There are 4 nested groupings, the coarsest first. Each group lies inside one group of the grouping before and may be the whole of it. The rows also spread widely along 11 directions, which tell nothing about the answers.
In the rows, zero is written as 128.
Some rows, each with its group in each grouping after it:
[137 131 128 158 173 178 132 162  93 116 120 130 144 105 133 151 124 128
 118 107 141 125 114 133 141 183 106  73 115 127 150 153 156 108 143 110
 119 124 136 175  55] : dugup z684 z829 z32
[105 165 135 149 152 156 109 148 135 129 134 130 103 107 136 144 127 104
 123 194 147 134 135 107 117 164 134 105 152 121 128 121  90 129 142 137
  89 117 125 125 107] : dugup z684 z683 z703
[115 144 108 149 150 164 121 157 144 106 156 135 122 102 163 117 121  86
 117 134 137 118 145 109 133 120 138 118 141 126 134 136 123 114 141  99
  82 105 122 123  93] : kilat z675 z121 z478
[113 166  78 153 146 169 162 129  95 105 207 133 117 113 157 143 165 108
 151 166 146 124 120 164  63 191 120 146 173  99 156 182 163  87 102 120
 108 129 102 121  66] : kilat z566 z761 z751
[175 155 129 116  85 141 130 171 159 103 132 121 197  95  81  75 167 138
 161 112 162 171 184  90 143  96 131 178 139 156  53 149 110 107  16 164
 202  83 123 128 191] : kilat z410 z522 z448
[117 153 108 153 139 146 135 135 136 132 156 110 137 108 126 118 137  79
 138 160 129 123 143 135 133 121 142 159 150 125 133 143 111 110 110 121
 124 137 113 148 112] : kilat z348 z444 z781
[113 107 127 109 113  85 101 191 200  77 177 149 101 131 163 100 129 121
 101 171 106  77 137  90 104 104 120 166 167 112  84 166 103 149 127 114
  97 110 154  36 137] : kilat z675 z121 z786
[130 109 128 137 145 169 151 167 134 101 139 120 163  63 135 105 156  87
  97  64 177 143 126  82 186 112 141 145  93 137 101 184 132 124 119  90
 128 126 145 188 114] : dugup z684 z683 z175
[126 130 131 153 144 136 133 157 138 121 136 132 130 102 118 123 159 103
 129 147 139 116 123 121 138 135 131 146 135 129 122 149 101 135 118 129
 128 138 134 148 121] : kilat z566 z426 z648
[122 126 141 131 171 128 116 187 174 122 133 164  94  91 152 131 132  97
  80 162 162 112 135  87 137 150 112  94 102 142 115 144  96 164 164  96
  84 147 155 114  76] : dugup z798 z243 z133
[111 122 151 148 141 146  98 170 131  98 120 121 125 117 123 138 136 141
 111 142 120 107 112 107 131 151 120 108 142 116  98 148 106 122 141 144
 107  99 139 124 126] : dugup z798 z144 z373
[143 156  95 169 101 178 130 138 164  62 135 151 151 119 179 129 128  93
 137 128  83 125 113 152 132  99 121 149 135 105 128 162 150  73 132 102
 156 133 116 143  86] : kilat z566 z761 z432
[129 101 163 122 166 101  83 192 121 147 108  91 142 148  95 106  92 131
 114 124 110  89 159 110 164 107 122 102 136 130 114 110 117 156 165 128
  92  95 138  96 142] : dugup z684 z591 z674
[119 132 122 118 125 126 106 169 157 126 157 105 133 135 105 105 112 136
 118 169 126 115 158 100 119 127 131 127 160 119 100 147 116 125  85 132
 107  97 122  95 136] : dugup z798 z243 z23
[112 138 133 170 142 148 136 146 127 127 127 120 133 105 114 147 140 112
 125 150 117 107  96 135 139 163 128 137 141 122 137 163 105 115 118 134
 136 150 136 179  92] : kilat z348 z444 z772
[132 173 114 139 141 159 139 156 103 116 152 104 169 127 122 122 115 113
 163 118 126 129 154 141 114 134 123 135 154 119 136 149 155  89 116 136
 117  83 104 110 101] : kilat z348 z423 z400
[105 103 151 140 158 146  93 184 132  91 137 135 117 122 159 120 120 124
 100 117 110  76 125  98 132 129 128 106 143 110 110 138 123 130 173 121
  78  77 140  95 114] : kilat z348 z423 z400
[163 145 153 104 137 151 124 216 127  82 126 147 165 113 117 120 121 183
 123  91 167 140 154  79 110 173  92  87 128 137  83 167 160 121  99 146
 136  54 150  85 102] : dugup z684 z591 z674
[126 128  95 150 127 166 111 143 152 123 160 146 112 121 134 117 124 132
 109 180 117 115 138 119 115 163 130 107 158 125 137 140 123 115  73 115
 128 126 116 153  93] : kilat z410 z522 z448
[143 145 149 125 147 148  88 170 129 122 127 124 136 106 109 110 156 130
 133 156 167 141 178  98 123 136 126 102 144 141  76 101  97 131 102 157
 119  82 123  98 158] : dugup z798 z243 z133
[145  85 138 126 170 125  78 183 152 116 140 150 117 115 155  88 125  97
  90 125 125  82 172 104 150 100 124 101 123 139 104 102 118 155 158  94
 101 110 138  93 120] : kilat z348 z444 z772
[111 151  94 156 136 183 101 132 132 111 152 100 150 140 157 104  78  80
 133 130  84 108 164 137 142  79 153 121 159 104 143 115 150  77 145 102
  89  80  87 123 105] : kilat z348 z444 z781
[206 163 103 123 131 138 127 162 173  94 156 200 130  72 165 107 196  87
 144 170 190 165 187 132  97 139  96 129 122 169  94 116 113 131  73 113
 181 157 133 102 100] : kilat z675 z121 z478
[102 159 122 107 183 134 169 191 140 139 182 131 118  70 123 112 133  88
  98 126 224 146 164  56 121 159 130 129 109 146 118 183 118 158 130 101
  49 105 141  99  85] : dugup z798 z144 z373
[ 83 175 114 151 130 155 152 156 153 125 143 107 127 119 109 152  88 123
 115 167 124 129 103 100 122 165 132 129 145 110 144 193 115 108 113 126
  86 119 128 148  73] : dugup z798 z144 z373
[146 141 147 133 166  71 139 170 110 146 143 112 143 106 100 125 179  84
 163 148 154 112 143 157 127 129 103 170 135 150 119 139  97 153 148 138
 133 162 143  98 134] : kilat z675 z121 z478
[111 165  94 173 137 200 128 133 136 133 130 110 150 125 130 130  70  99
 125 136  97 125 134 128 150 128 146 102 143 116 168 139 144  82 114 105
 107 108 102 186  61] : kilat z348 z444 z781
[143 125 127 115 149 145 103 185 140 114 153 130 148 118 128  84 112 122
 116 112 142 111 186  89 131 113 129 112 141 135  98 127 138 127 105 118
 108  68 124  88 126] : kilat z348 z444 z772
[143 118 118 149 164 160  89 137  93 102 158 142 103 119 168 140 166 120
 126 172 135 112 137 166  95 178 112  88 159 114 129 108 139 112 144 121
 120 131 112 117  98] : dugup z684 z591 z674
[153 130 133 154 180 171  97 159  95 140 119 139 136 111 124 127 128 121
 125 130 137 112 156 138 133 167 114  64 131 143 141  97 133 123 128 125
 124 109 120 151  84] : kilat z348 z444 z772
[153  72 131 130 183 139  78 176  75 113 143 118 138 145 131 117 128 149
 105  98 111  76 143 155 125 154  92  61 135 121 126 125 176 123 156 105
 106  97 126 106  97] : dugup z798 z144 z373
[107 116 151 126 144 145  82 189 138 143 120 113 112 149  85 124  76 193
  91 171 119  99 142  69 125 181 132  61 167 118 117 127 110 146  85 150
  87  67 139 121 117] : dugup z684 z591 z674
[146  95 118 145 120 134  74 155 195  81 140 175 104 110 184  95 150  90
  96 168 100  99 148 120 143  87 124 133 132 130  92 108  96 133 139  96
 141 143 130 110 135] : kilat z410 z522 z448

New rows, each followed by its group in each grouping:
[ 92 155 130 126 145  94 132 160 131 152 158  76 127 144  97 126 100 107
 139 181 122 110 142 124 122 129 135 159 167 111 136 153 107 135 139 136
  79 122 122  88 127] : dugup z684 z591 z674
[158 118 109 140 141 151  91 159 145 113 134 136 144 121 146  99 119 104
 121 125 111 112 167 131 147  97 125 105 138 139 124 107 133 118 116  98
 129 113 119 125 112] : kilat z675 z121 z786
[113 173 124 139 122 153 129 184 175 121 113 104 171 127 113 105  51 107
 128 102 107 128 156  74 170  75 143 127 131 131 129 150 123 110 127 115
  87  68 128 120 106] : kilat z675 z121 z478
[156  98 147 136 109 147  95 178 179  52 111 166 138  98 165 118 159 127
  96 120 121 118 114  99 151 116 109 127 116 126  66 156 115 122 129 114
 169 127 160 132 129] : dugup z684 z683 z703
[ 86 186 143 157 134 169 143 162 116 107 115  86 162 121 113 153  91 123
 149 121 121 138 110 103 143 140 136 129 146 103 129 173 127  87 152 152
  89  76 126 135 104] : dugup z684 z829 z32
[143 134 137 161 164 162 120 155 108 113 126 147 132  94 138 140 163 111
 128 135 144 117 125 140 126 170 112 105 130 136 126 132 121 117 133 131
 141 132 133 158  87] : kilat z348 z444 z781
[121 148 157 149 162 117 118 170 100 108 130 120 135 121 127 136 158 106
 160 137 129 104 128 143 115 133 114 144 150 116 114 132 110 128 185 158
 102 101 130  80 138] : kilat z566 z426 z648
[108 168 144 128 156 105 130 193 167 118 129 134 119 126 139 145  91 103
 117 162 127 107 128 108 120 138  98 118 122 124 128 163 116 141 193 116
  72 124 146  66  73] : dugup z798 z243 z133
[112 155 143 112 131  94 154 204 167 122 151 126 139 121  92 113 117 134
 129 146 148 114 138  73 115 137 119 166 144 127 105 191 107 153 104 145
 101  97 152  76 125] : kilat z566 z426 z648
[111 173 113 173 120 144 124 143 183  83 117 137 134 129 186 135  96  50
 139 149  65 109 115 146 150  61 129 164 129 102 142 142 116  95 211  97
 105 140 118 108  91] : kilat z566 z761 z432
[129 109 152 119 126 165  60 193 154  61 120 134 142 132 167  95  95 140
 100  99 106 106 161  71 145  87 130  89 144 108  69 115 136 114 158 125
  91  28 133  65 152] : dugup z684 z683 z175
[134 160 130 154 125 183  92 135 100  83 138 132 126 120 144 151 163 148
 152 180 130 139 126 145  85 186 116 100 179 105 104 122 125  84 107 166
 142  90 112 119 124] : dugup z684 z683 z703
[156 170 137 115 121 133 127 198 158 126 125 145 150 125  83 108 122 168
 141 155 152 139 172  80 102 158 110 117 149 143  94 145 116 138  49 165
 144  76 138  92 126] : kilat z566 z761 z751
[100 124 111 147 133 194  93 143 171 139 144 125 101 100 117 108 117 126
  78 184 150 134 153  64 148 146 168  84 148 128 109 119  87 127  56 116
  93 103 117 181 120] : dugup z798 z243 z133
[122  95 144 131 132 125  93 174 131  86 153 126 127 133 140 112 149 140
 119 136 104  78 128 121 115 130 121 139 165 107  91 146 122 123 124 139
 122  92 137  90 144] : kilat z348 z423 z400
[186 113 129 143 167 164  92 180 117 135 101 158 147 126 110 112 119 145
 118 118 128 113 167 129 142 152 101  47 117 152 137  93 147 137 103 117
 147 106 128 151  87] : kilat z566 z426 z648
[135 123 145 142 160 136 115 183 137 129 124 154 120 101 117 126 141 137
 109 145 150 113 135  98 131 172 109  97 125 147 119 138 105 150 121 132
 120 119 146 135 101] : kilat z410 z522 z448
[158 132 142 146 188 204  69 171 105 117  96 149 133 105 156 117 108 115
 111 112 152 137 187 101 152 138 123  21 113 143 120  60 137 122 165 114
  91  65 118 129  97] : dugup z684 z829 z32
[126 113  94 115 108 120 113 160 179 131 171 121 119 152 114 106  89 146
  95 195  99 103 143 110 113 145 124 125 166 111 128 165 134 132  51 102
 127 137 130 119 101] : dugup z684 z683 z175
[148 134 114 149 151 153 118 158 110 109 146 144 132 124 141 128 148 125
 136 140 123 108 137 151 105 158 106 109 145 120 133 137 148 113 125 123
 131 118 121 120  91] : kilat z566 z761 z751
[120 120 131 146 171 144 123 156  85 114 162 111 138 108 137 121 158 100
 134 113 142  99 135 142 124 141 125 135 147 119 122 145 139 114 153 126
 105 107 122 123 114] : kilat z348 z444 z781
[137 131 106 134 116 178 118 163 152  89 149 144 136 122 141 124 108 153
 102 141 125 128 127 103 117 165 117  95 146 114 118 170 155 100  77 110
 135 102 131 143  80] : dugup z684 z683 z703
[166  93 158 185 146 207  72 139  90  74  96 166 131  76 147 143 222 146
 123 126 139 121 108 143 135 184 119  79 138 135  81  98 102 101 100 162
 195 117 134 205 134] : kilat z348 z444 z781
[134 117 133 182 127 167  79 151 205  90  79 175 111 110 180 134 103  82
  86 160  67  97 109 120 178  94 129  98 110 129 125 108  87 121 171  93
 142 158 142 177  82] : kilat z348 z444 z781
[149 164 145 116 154 138 150 207 116 118 130 133 161 115  92 144 117 171
 134 115 167 135 135 104 102 200  80  86 123 140 117 186 156 123 104 146
 124  90 147 103  68] : dugup z798 z243 z23
[176 132 118 154 156 139 105 152 129 132 123 155 130 109 132 129 152 107
 135 160 130 121 149 161 128 150 101  93 130 153 140 103 119 130 111 113
 157 161 129 149  85] : kilat z675 z121 z478
[ 91 165 132 155 150 173 138 153  82  97 165  99 140  96 132 139 160 119
 156 117 161 130 121 113 106 161 142 141 172 109 116 161 123  91 130 159
  81  63 118 118 127] : kilat z675 z121 z478
[183 138 121 136 126 162  91 155 152  98 130 164 145 102 142  99 160 114
 134 152 142 140 183 125 121 122 118 111 138 148  86  96 117 114  76 133
 177 111 119 124 131] : kilat z348 z444 z781
[ 81  89 165 152 161 178 135 202 121 121 110 105 150  93  87 123 101 163
  70  55 143  92  90  36 187 163 148  97 115 125 114 197 120 135 113 129
  87  65 165 207  98] : kilat z348 z444 z781
[ 85  95 140 169 155 153 125 149  87 125 148  95 124 116 103 145 152 146
 111 133 115  78  76 129 132 187 136 129 163 104 134 178 119 115 112 144
 114 121 138 188 107] : kilat z348 z444 z781
[150  91 100 129 110 160 115 148 134  87 172 123 145 117 135 102 157 146
 109 128 130 121 135 129 126 141 129 134 154 114  97 167 156  98  51 109
 165 123 123 154 124] : dugup z684 z591 z674
[115 149 127 165 115 131 141 162 193  93 110 143 136 110 150 134 119  79
 119 139  89 111  95 120 162  91 126 171 114 118 125 176 101 121 163 106
 133 159 146 147  96] : kilat z566 z761 z751
[182 232 123 118 171 177 158 182 123 125 121 140 191  72 130 114 120  69
 170  88 218 205 216 106 135 117 105  96  85 171 117 120 151 104 145 119
 112  78 107  94  80] : dugup z798 z243 z23
[146  81  99 124 139 144 115 155 111  85 185 116 144 127 160 101 146 121
 110 103 122 100 137 149 126 125 118 132 145 107 116 166 182 101 119  85
 129 121 120 119 107] : dugup z684 z591 z674
[154 152 110 142 133 207  66 136  97  57 154 139 139 129 197 118 138 116
 150 137 119 137 175 152  91 126 121  80 171 100 100  85 167  65 146 132
 114  48  87  71 128] : dugup z684 z683 z175
[157 155  82 139 151 124 122 141 183 126 148 140 135 119 180 109  98  21
 124 161 109 126 173 168 153  60 113 132 101 137 155 115 138 116 187  49
 111 184 105 105  64] : dugup z798 z243 z23
[106 147 128 156 141 172 111 147 122  96 152 136 105 105 146 155 156 136
 123 180 142 123 109 124  93 192 122 100 161 108 114 150 113 103 120 145
 105 110 123 128  98] : dugup z798 z243 z23
[132 113 131 143  87 164 112 186 194  62 115 143 163 124 135 111  92 156
  94  98  80 101 108  80 157 110 126 130 132 115  88 188 136  97  85 118
 160  89 150 149 106] : kilat z348 z444 z772
[101 164 122 150 118 167 115 135 140  86 156 125 116 106 158 139 148 107
 136 182 135 139 123 116 105 146 141 143 170 100 103 146 104  98 123 144
 108 104 117 113 131] : dugup z684 z683 z175
[148 136 134 138 170 126 153 182 135 128 133 149 139  81 126 116 162  85
 121 110 172 126 142 109 148 131 112 140  98 150 122 157 118 152 142 107
 125 147 149 136  96] : kilat z566 z761 z432
[ 94 147 122 134 127 122 106 158 140 108 154  95 127 155 124 130  93 128
 129 171  86  97 128 129 107 126 124 138 173  96 120 157 126 106 143 135
  83  95 117  75 121] : dugup z798 z144 z373
[110 138  91 146 151 139 149 140 121 163 183 111 119 126 100 130 117 121
 120 182 128 103 127 140 106 188 129 130 165 120 167 171 134 122  65 113
 114 153 117 161  65] : kilat z348 z444 z772
[105 124 106 155 133 178 112 157 140 118 154 134 109 125 128 136 105 160
  99 163 112 101 112 102 112 187 134  85 170 114 146 156 128 113  71 120
 101 101 130 160  75] : kilat z675 z121 z786
[163 129 131 129 111 121 106 179 173  87 127 157 142 122 134 103 149 127
 131 146 114 114 150 118 122 107 109 146 138 130  83 140 116 130 100 134
 164 118 139  93 139] : kilat z566 z761 z751
[126  87 103 138 149 127 120 149 108 101 192 118 130 130 152 111 151 111
 116 127 105  72 122 162 112 139 116 148 158 105 129 169 162 109 126  98
 124 136 123 115  99] : kilat z348 z444 z772
[ 88 142 108 147 130  93 180 145 124 128 186  85 141 128 108 141 141  98
 144 157 108  90  84 160 111 150 121 214 163 101 148 226 131 109 119 123
 125 171 134 135  91] : kilat z348 z444 z781
[148 135 116 123 135 120 134 190 157  73 159 150 150 117 170 112 124 105
 127 100 123 105 139 124 120 107  96 142 128 126 114 175 159 115 154  95
 116 110 144  70  85] : kilat z675 z121 z478
[149 139  91 167 149 177 120 120 102 153 132 114 137 130 112 146 112 124
 129 169 112 130 128 177 133 180 120  80 145 126 179 125 152  97  86 105
 149 164 103 206  56] : dugup z684 z591 z674
[124 122 116 135 145 158 111 168 131  99 160 130 135 128 149 110 109 124
 113 121 116  96 146 114 119 133 123 112 151 114 122 149 153 107 125 112
 104  85 123 108  95] : kilat z348 z444 z781
[ 92 144 130 154 139 133 137 142 172 124 155 130 105  71 138 118 167  58
 112 177 158 124 128  91 147 117 161 183 137 131 103 151  57 142 123 123
 107 154 135 150 136] : kilat z348 z444 z772
[115 182 146 183 137 150 121 167 117  93  86 136 137 162 139 191  82 150
 155 154  48  89  68 170 104 175  83  94 152  93 167 158 143  88 198 153
 119 114 135 115  48] : kilat z566 z761 z432
[173 154 116 134  80 162 121 157 132  52 121 100 222 138 139 109 115 126
 169  69  83 145 141 156 147  69 107 160 139 109  89 168 185  51 112 128
 189  83 112 111 136] : dugup z684 z683 z175
[104 112 136 153 149 138 137 159 123 114 146 110 139 102 121 124 147 106
 114 115 128  97 105 117 149 135 134 155 136 119 118 176 117 121 132 123
 119 128 140 160 112] : kilat z348 z444 z781
[130 117 140 162 142 206  86 150  77  83 133 128 138 115 138 135 160 166
 134 120 122 109 123 130 109 180 129  82 170 109 104 120 139  86  97 162
 134  58 114 149 126] : kilat z348 z423 z400
[161 148 105 113 142 130 141 170 188 113 154 161 133  83 160  98 135  63
 106 145 176 152 174  98 143 105 117 139  99 151 112 149 123 144 123  74
 128 156 139 113  90] : dugup z684 z683 z703
[141 160 143 193 118 131 131 149 138 112  67 129 156 143 111 178 117 127
 156 156  47 101  62 186 147 144  91 134 129 116 157 159 116  99 157 144
 183 180 143 179  73] : kilat z566 z761 z432
[186 175 118  95 126 124 133 212 151  63 150 171 162 139 150 129 105 163
 142 124 136 133 161 129  64 165  52  97 130 130 100 180 192 102 120 125
 143  82 138  21  61] : dugup z798 z144 z373
[ 67 172 131 149 179 151 157 149  70 172 145  45 155 122  81 139  89  95
 144 118 148 127 127 115 151 147 150 133 149 110 167 165 131 113 163 132
  45  91 113 150 103] : dugup z684 z683 z703
[139 102 112 136 152 153  92 147 113  99 162 124 127 117 149 110 155 112
 113 134 130 109 148 141 121 130 122 110 145 118 107 128 141 110 127 108
 116 113 114 117 123] : dugup z798 z144 z373
[118 175 157 144 152 118 134 194 183 119 107 167 113 101 135 150 105 107
 114 170 135 113 121  89 126 160 104 117 117 141 125 154  85 153 165 132
 104 133 161 102  69] : kilat z348 z444 z772
[165  81 136 159 149 163  76 158 142 110 115 183  97  95 142 120 190 137
  94 166 134 104 132 122 132 167 117  81 130 142 101  99  95 150  89 125
 165 148 143 173 119] : kilat z566 z761 z751
[103  98 107 137 161 147 108 140 126 160 161  89 120 118 114  97 114  91
  94 150 135 107 152 107 163 117 157 120 143 122 140 128 117 139 114  89
  82 130 117 163 122] : dugup z684 z683 z703
[185 114 134 149 186 189  77 150  78 156 108 159 118 102 111 136 159 153
 113 163 170 138 164 139 121 220 103  13 131 157 136  67 128 140  78 133
 151 126 123 184  86] : dugup z684 z683 z175
[174 101 111 116 129 117 116 178 143 137 140 115 171 141  88  74 120 133
 125 109 112 107 177 122 151  92 117 135 133 140 111 139 151 134  61 109
 162 117 127 126 135] : kilat z566 z761 z432
[130 162 156 163 146 167 122 162 108 135  97 121 151 104  84 147 138 146
 144 143 141 133 124 112 132 182 124 103 143 139 118 133  99 115  93 174
 146 100 134 175 112] : kilat z348 z444 z781
[168  88 129 122 159 119  70 159 135 165 138 122 131 121  95  70 146 109
 114 160 136 103 207 120 150 104 137 108 144 156  99  67  98 159  73 122
 142 123 119 126 163] : kilat z348 z444 z772
[ 92 123 160 176 137 144 132 173 101 102 109 104 143 124 101 172 131 170
 128 115  95  85  49 125 135 189 112 120 154 106 135 195 119 107 136 159
 120 109 158 173  93] : kilat z675 z121 z478
[152 127 108 155 106 152  99 145 158  96 134 136 141 127 138 118 134 127
 132 154  92 113 132 142 131 119 122 127 157 125 115 132 123 100  81 122
 163 129 124 146 115] : kilat z675 z121 z478
[159 147 103 137 132 176 123 160 149 106 146 157 143 107 134 104 133 120
 128 135 150 141 167 108 121 134 127 107 135 136 118 131 139 113  74 116
 138  99 115 134 101] : kilat z566 z426 z648
[101 187 120 151 142 111 140 150 120 154 140  82 145 146  97 145  92 104
 168 174  98 111 128 154 116 134 124 152 172 117 164 148 113 113 140 144
  93 124 116 104 101] : kilat z675 z121 z786
[117 190  94 171 101 168 120 122 174  92 141 141 125 130 159 138 115  87
 155 202  87 134 128 148 108 112 139 150 168 101 138 132 109  83 120 130
 128 128 100 122 103] : kilat z566 z426 z648
[135 106 117 135 141 127  99 157 137 131 157 130 114 129 117 100 150 125
 117 171 122  97 155 121 118 131 131 129 161 122 112 122 112 142  86 127
 125 123 125 116 139] : kilat z566 z761 z432
[122 121 115 130 138 147 138 166  93 107 174  91 165 117 110 109 146 139
 140  89 140 111 134 122 122 139 130 149 163 117 116 179 155 101  87 131
 116  81 124 124 127] : kilat z675 z121 z786
[139 170 153 138 182 187  96 188  98 107 116 167 111 100 135 156 131 165
 120 150 180 140 151  94  84 226  94  24 136 137 114 112 128 126 139 159
  85  56 132  97  74] : dugup z798 z144 z373
[139 113  71 136 139 151  85 131 127 148 183 120 119 162 132  92  94 125
 122 185  88  95 181 159 106 135 128  93 178 118 159 101 157 108  78  96
 112 115  85 115  99] : kilat z410 z522 z448
[181 138 114 132 208 136 112 166  96 144 145 155 136 110 158 112 132  67
 135 122 156 113 194 169 122 134  91  79 108 156 156  87 161 136 183  85
 110 136 114  97  60] : kilat z348 z444 z781
[139 131  96 130 152 123 136 162 128 140 170 116 143 126 120 108 117 106
 129 135 130 108 155 138 124 131 116 129 144 134 149 152 148 125 102  97
 112 132 124 121  85] : kilat z675 z121 z478
[132 150 101 120 171 146 139 152 105 137 175  96 155  99 125  96 135  69
 135 108 175 143 185 123 137 105 134 137 125 137 125 139 147 116 134  98
  83 104 103 108 117] : dugup z798 z144 z373
[151 100 109 143 145 148 132 150  79 118 168 115 151 123 105 115 177 148
 138 115 132 104 126 158 112 167 113 133 157 118 125 165 163 107  68 130
 159 126 122 155 115] : kilat z566 z761 z432
[116 115 128 161 137 165 100 130 119 100 133 103 137 102 144 119 162  88
 127 136 125 125 130 131 160 105 150 141 142 112 102 124 107 103 136 124
 126 125 119 160 150] : dugup z684 z829 z32
[102 117 129 122  68 112 134 184 186  69 156 103 161 150 111 107 105 163
 120 127  71  86  99  93 126 105 131 197 171  92  82 225 130 101  66 141
 148  90 147 102 144] : kilat z348 z423 z400
[127 139 128 123 130 116 129 164 127 127 147  99 152 132 101 121 122 127
 137 148 125 120 137 126 126 138 117 147 152 118 116 163 130 123 105 134
 128 120 131 111 126] : dugup z684 z683 z175
[127 169 121 128 117 121 122 156 181 128 135 121 132 124 120 117 108  95
 130 192 125 139 153 109 132 112 130 150 146 127 115 140  96 129 111 124
 124 136 129 108 124] : dugup z684 z683 z703
[156 167 167 129 133 127 127 231 163  78  90 173 153 121 128 151  96 174
 130 111 125 116 117  88 112 171  69  86 121 141 106 173 134 130 144 150
 132  79 174  77  66] : kilat z675 z121 z478
[114 136 162 112 165 104 123 231 151 119 131 140 127 122 115 122  91 150
 104 115 146  92 141  60 123 153 102  98 131 137 113 165 119 164 154 131
  64  68 168  61  93] : kilat z675 z121 z478
